The rows of a group lie close to one hidden flat surface of 12 dimensions, which passes through zero. Surfaces can cross.
Known rows, each followed by its group:
-7 0 -8 -11 26 5 -2 -4 37 22 20 16 -19 -35 8 -6 -26 -> (0)
17 12 5 3 -13 3 -61 -47 -8 23 -52 -22 3 19 18 -14 21 -> (1)
10 11 11 60 -32 -8 -26 -21 -8 24 11 37 13 22 49 21 4 -> (1)
-27 -5 -9 -18 -2 18 35 24 -7 -18 -28 -45 21 5 3 -18 -41 -> (3)
-20 42 7 41 19 31 -41 -10 20 0 -3 -53 -43 -38 -22 -32 10 -> (0)
-5 16 27 -10 8 8 -6 -11 8 -26 0 -23 13 -31 -25 18 -10 -> (0)
-10 -9 -8 -4 7 7 -11 -28 -33 40 0 -7 -17 27 -25 27 27 -> (3)
-1 -15 -7 45 -38 -1 0 -11 -13 13 38 13 -9 13 41 8 -21 -> (0)
3 -52 22 -14 -46 -16 65 11 -20 -6 3 49 29 18 -6 7 -7 -> (0)
3 -16 -18 11 -25 28 -10 -37 -29 15 16 -19 -6 -8 -6 -17 15 -> (3)
-3 3 -28 9 28 -23 3 -8 0 1 20 -14 16 23 25 -28 0 -> (3)
-4 19 42 25 34 -11 13 -3 -10 18 -45 51 14 3 -3 11 -19 -> (1)
-19 19 -7 -57 -3 21 -11 21 20 -33 38 35 18 -24 -8 18 -19 -> (1)
-5 30 0 -12 -32 -4 -12 29 3 -51 10 -40 -7 37 3 28 46 -> (0)
14 15 14 43 7 -27 -10 -17 8 -7 8 -39 -17 -6 12 7 24 -> (3)
8 -8 -47 9 -24 -56 -30 -28 4 -31 -7 25 21 6 -56 -31 20 -> (2)
41 -30 12 -27 16 -1 12 -37 -2 -2 -26 -9 -20 -1 -4 -2 0 -> (3)
-8 -18 -28 -36 14 -60 51 -42 -2 20 13 15 -32 23 58 5 -11 -> (1)
37 -7 20 28 58 -7 -12 -12 14 23 13 2 -9 -24 -8 16 -4 -> (3)
17 -3 4 0 19 9 -5 12 -23 15 -41 30 -48 12 11 -29 7 -> (0)
-11 -5 -8 28 22 -4 27 13 14 -4 -41 19 -55 11 -39 13 -31 -> (2)
8 -21 34 -27 1 18 21 -3 -26 -15 -29 26 35 -5 -39 9 -31 -> (0)
-26 -24 22 -34 3 -12 23 -22 21 10 65 -1 -24 -11 22 -38 -8 -> (1)
27 30 42 -17 17 -3 -14 4 3 -40 1 -6 -82 14 24 29 19 -> (0)
-4 -5 -11 -1 22 41 -52 3 51 8 16 -46 -4 46 -8 -13 12 -> (0)
16 -16 12 14 -13 -34 -3 -29 -2 -43 34 -15 -31 -52 -2 -61 -20 -> (2)
-2 37 99 1 23 10 -32 -7 26 -2 20 1 -29 -23 0 18 16 -> (3)
-6 2 35 -20 -7 -27 -11 13 -3 -10 -21 -19 9 11 -6 -12 1 -> (0)
14 -23 20 -1 21 -9 -11 16 -2 49 17 8 -25 12 39 13 -17 -> (2)
-12 -3 22 -10 2 -18 -11 -22 24 19 2 17 7 12 4 -2 -1 -> (1)
13 9 -11 24 -17 28 -6 19 11 -18 13 -12 -23 10 22 6 28 -> (1)
-9 15 4 28 19 14 27 35 -7 -21 15 -25 0 -23 -15 13 -15 -> (2)
-18 -17 39 -24 -35 -26 50 -7 11 -20 -18 -8 -26 26 27 -51 21 -> (3)
-8 -31 38 -31 -36 -16 56 10 50 -8 -14 2 11 -30 -40 16 14 -> (0)
-34 1 29 11 -3 -24 27 -25 33 10 -24 24 -15 -19 -60 -36 52 -> (2)
6 -43 -12 -40 -3 27 49 -23 10 0 -11 -71 -30 7 26 6 -27 -> (3)
-2 49 -51 -20 33 18 59 5 -13 -67 -35 -24 -15 -9 -14 -6 35 -> (1)
-19 11 -11 23 -9 5 -36 6 17 29 9 21 -5 15 -29 15 22 -> (2)
-2 -9 16 -33 -10 -25 4 52 27 34 5 52 -3 -4 -1 19 31 -> (2)
2 -22 22 4 -19 -14 28 26 25 12 -28 30 -23 13 -24 23 15 -> (3)
-18 26 25 27 12 26 -5 33 9 1 18 -3 -42 -30 -8 0 4 -> (2)
16 -4 25 -32 16 -26 51 13 -24 20 -2 32 36 -23 19 23 25 -> (2)
-11 -15 -40 15 -40 -4 15 18 37 -7 3 -77 3 15 -20 42 15 -> (1)
27 -33 30 -31 30 -16 -36 -8 -14 15 8 5 -7 -29 -47 -37 -9 -> (1)
4 15 -9 57 -2 36 -13 62 -5 -24 16 -15 33 1 -35 24 1 -> (1)
10 -29 -24 -21 -20 27 -28 63 19 17 0 -21 -15 37 3 22 -12 -> (1)
79 2 -37 25 27 -30 -74 -52 -22 5 4 50 22 -15 -28 20 35 -> (3)
-22 -18 -8 20 2 27 -3 15 -3 40 26 9 -6 8 4 -34 2 -> (3)
3 -8 -19 -12 -1 3 44 -41 -39 -34 -19 6 31 -21 -8 29 -70 -> (2)
-3 -8 3 -26 -2 -4 -12 15 -9 -6 1 -7 24 29 5 -19 1 -> (0)
20 -12 0 30 14 -52 24 9 -17 29 26 46 -10 -23 -12 25 15 -> (2)
-7 10 8 -12 -38 25 0 -5 10 -20 7 -20 13 -12 9 -31 37 -> (2)

New rows. What belongs after each?
-15 8 46 -9 2 13 -17 4 27 30 2 0 -11 2 34 45 -37 -> (1)
3 -20 -28 8 21 6 -13 -20 18 24 47 -3 9 22 2 -13 20 -> (3)
8 36 6 -14 17 -10 -57 17 -5 -22 -47 -23 20 44 20 -4 -4 -> (3)
6 6 37 26 20 47 -42 -29 30 -4 -12 -44 -17 3 -29 10 -14 -> (0)
-13 -7 -11 -40 -49 23 -38 -21 -44 24 -8 -4 5 -5 54 -14 -53 -> (1)
-24 -30 -26 13 7 2 13 -9 -11 44 -9 -48 -5 65 -21 -13 27 -> (3)
6 -3 -18 -16 12 -5 -8 -18 0 -3 0 -21 2 28 20 -5 4 -> (3)
28 -23 -28 21 -8 28 37 -39 -62 -2 -62 5 16 49 21 -10 -13 -> (2)
0 16 32 31 14 -38 8 18 -51 -4 -33 -16 -25 31 12 3 2 -> (0)
15 35 -31 -4 -32 -24 -27 -25 -12 2 -39 -4 18 -27 10 19 36 -> (0)
22 -2 38 7 -11 -4 -19 -33 -26 12 -18 33 -11 -38 7 -20 -6 -> (1)
-27 -17 -9 20 -42 23 36 102 -30 11 -11 76 -57 34 18 -11 -32 -> (0)
-1 -23 32 8 -12 3 10 -6 15 1 42 -3 -23 -29 -15 -34 18 -> (1)
1 7 8 -12 -11 -10 5 -22 5 5 -52 -10 -7 -20 -1 22 -8 -> (1)
7 26 -4 16 -14 -7 -6 -16 1 -16 -16 50 32 -14 -14 14 15 -> (1)
11 7 12 1 -1 -30 -4 -49 -6 0 -10 44 7 -17 2 -20 21 -> (1)
-34 -8 9 17 11 4 45 47 60 4 -4 -28 -28 16 -29 29 -4 -> (2)
29 -28 -17 -15 -18 -39 14 -47 -36 -3 -31 20 -13 30 12 -43 35 -> (3)
20 -18 -40 -75 31 9 -42 3 8 -15 31 -42 -35 35 9 -45 31 -> (1)
9 4 34 43 -18 29 -3 18 -20 8 12 12 -18 -25 26 16 -23 -> (1)
-14 -10 14 -12 -16 54 0 7 -37 19 -41 9 30 2 -5 -29 -26 -> (2)
-1 17 43 42 25 13 -8 4 -6 21 -9 35 0 19 24 -3 -7 -> (1)
-5 -35 -1 -18 11 -41 -10 -14 2 45 -16 -2 54 35 -26 -2 -1 -> (2)
12 -28 -18 -18 -13 -13 -39 38 -7 -26 24 -31 27 -6 2 -21 -62 -> (2)
-9 1 25 18 1 47 -34 39 11 24 -8 -9 1 -9 -27 11 -7 -> (3)
-10 30 -24 8 36 -3 -21 9 7 -13 17 -60 -10 18 -6 -33 47 -> (0)
8 -25 0 -24 -1 -1 30 9 30 20 -52 7 -4 -4 -34 -22 36 -> (0)
13 -13 20 -15 -20 8 21 13 -12 -9 25 -31 23 -21 36 -24 6 -> (2)
-16 -2 -5 6 -5 13 1 3 -44 16 -25 9 7 -3 -29 -14 -5 -> (3)
17 0 -21 -19 6 -9 -14 -24 -1 2 23 38 7 0 -5 20 12 -> (3)
6 -18 5 -20 -12 -14 -6 16 21 40 -23 38 -17 31 8 3 28 -> (2)
-13 26 -13 -5 0 43 -46 -3 -6 5 -34 1 9 35 -8 -9 13 -> (2)
-20 -11 -4 -20 -1 26 34 5 -32 14 -13 -5 -17 -17 -9 18 -33 -> (3)
24 -26 -23 32 8 -27 6 25 49 -20 -10 -38 34 35 20 -63 5 -> (3)
-9 12 16 -7 56 -4 4 3 -23 -5 2 11 25 -11 15 -56 -34 -> (3)
17 0 23 -13 60 8 -14 -20 30 -11 26 -28 25 -15 -5 3 -18 -> (3)
-1 27 -39 2 3 0 28 42 -51 -6 -35 41 -13 -8 -4 27 0 -> (0)
4 27 18 4 51 -17 -14 12 23 -3 19 20 21 -13 -5 27 -13 -> (3)
12 0 6 34 -20 18 -13 -12 -52 -11 12 12 -4 18 19 -12 -5 -> (0)
5 -10 7 19 -8 -2 -5 -17 -17 20 29 -2 5 -11 14 -2 1 -> (2)
25 -7 7 16 33 -13 -4 -13 -14 12 -26 -16 -2 -5 -21 10 -1 -> (3)
-18 30 -3 13 3 4 -4 -1 -11 -2 9 33 31 14 25 20 -20 -> (1)
-9 36 -37 -39 13 -3 -14 12 6 -16 -3 -13 46 -19 -15 21 11 -> (0)
7 -12 9 -12 11 7 3 12 11 0 -14 -2 -12 -1 -24 -20 19 -> (1)
-4 -35 23 -27 -10 -19 38 -28 10 20 -31 26 -4 4 -2 -7 -13 -> (2)
1 -12 5 -1 -20 -3 -25 -21 1 7 18 -11 28 9 12 -15 -6 -> (0)
-9 -16 -21 -1 -33 13 -2 53 24 32 18 105 -8 3 -8 19 6 -> (3)
17 -22 3 6 -12 -30 -3 -12 10 25 -29 2 -8 0 -11 16 6 -> (1)
-34 25 -10 -8 5 -2 -9 -7 12 -11 17 2 57 7 -17 14 -14 -> (1)
6 -31 13 5 2 21 -14 21 -7 -7 -13 -34 2 -23 -79 -64 30 -> (1)
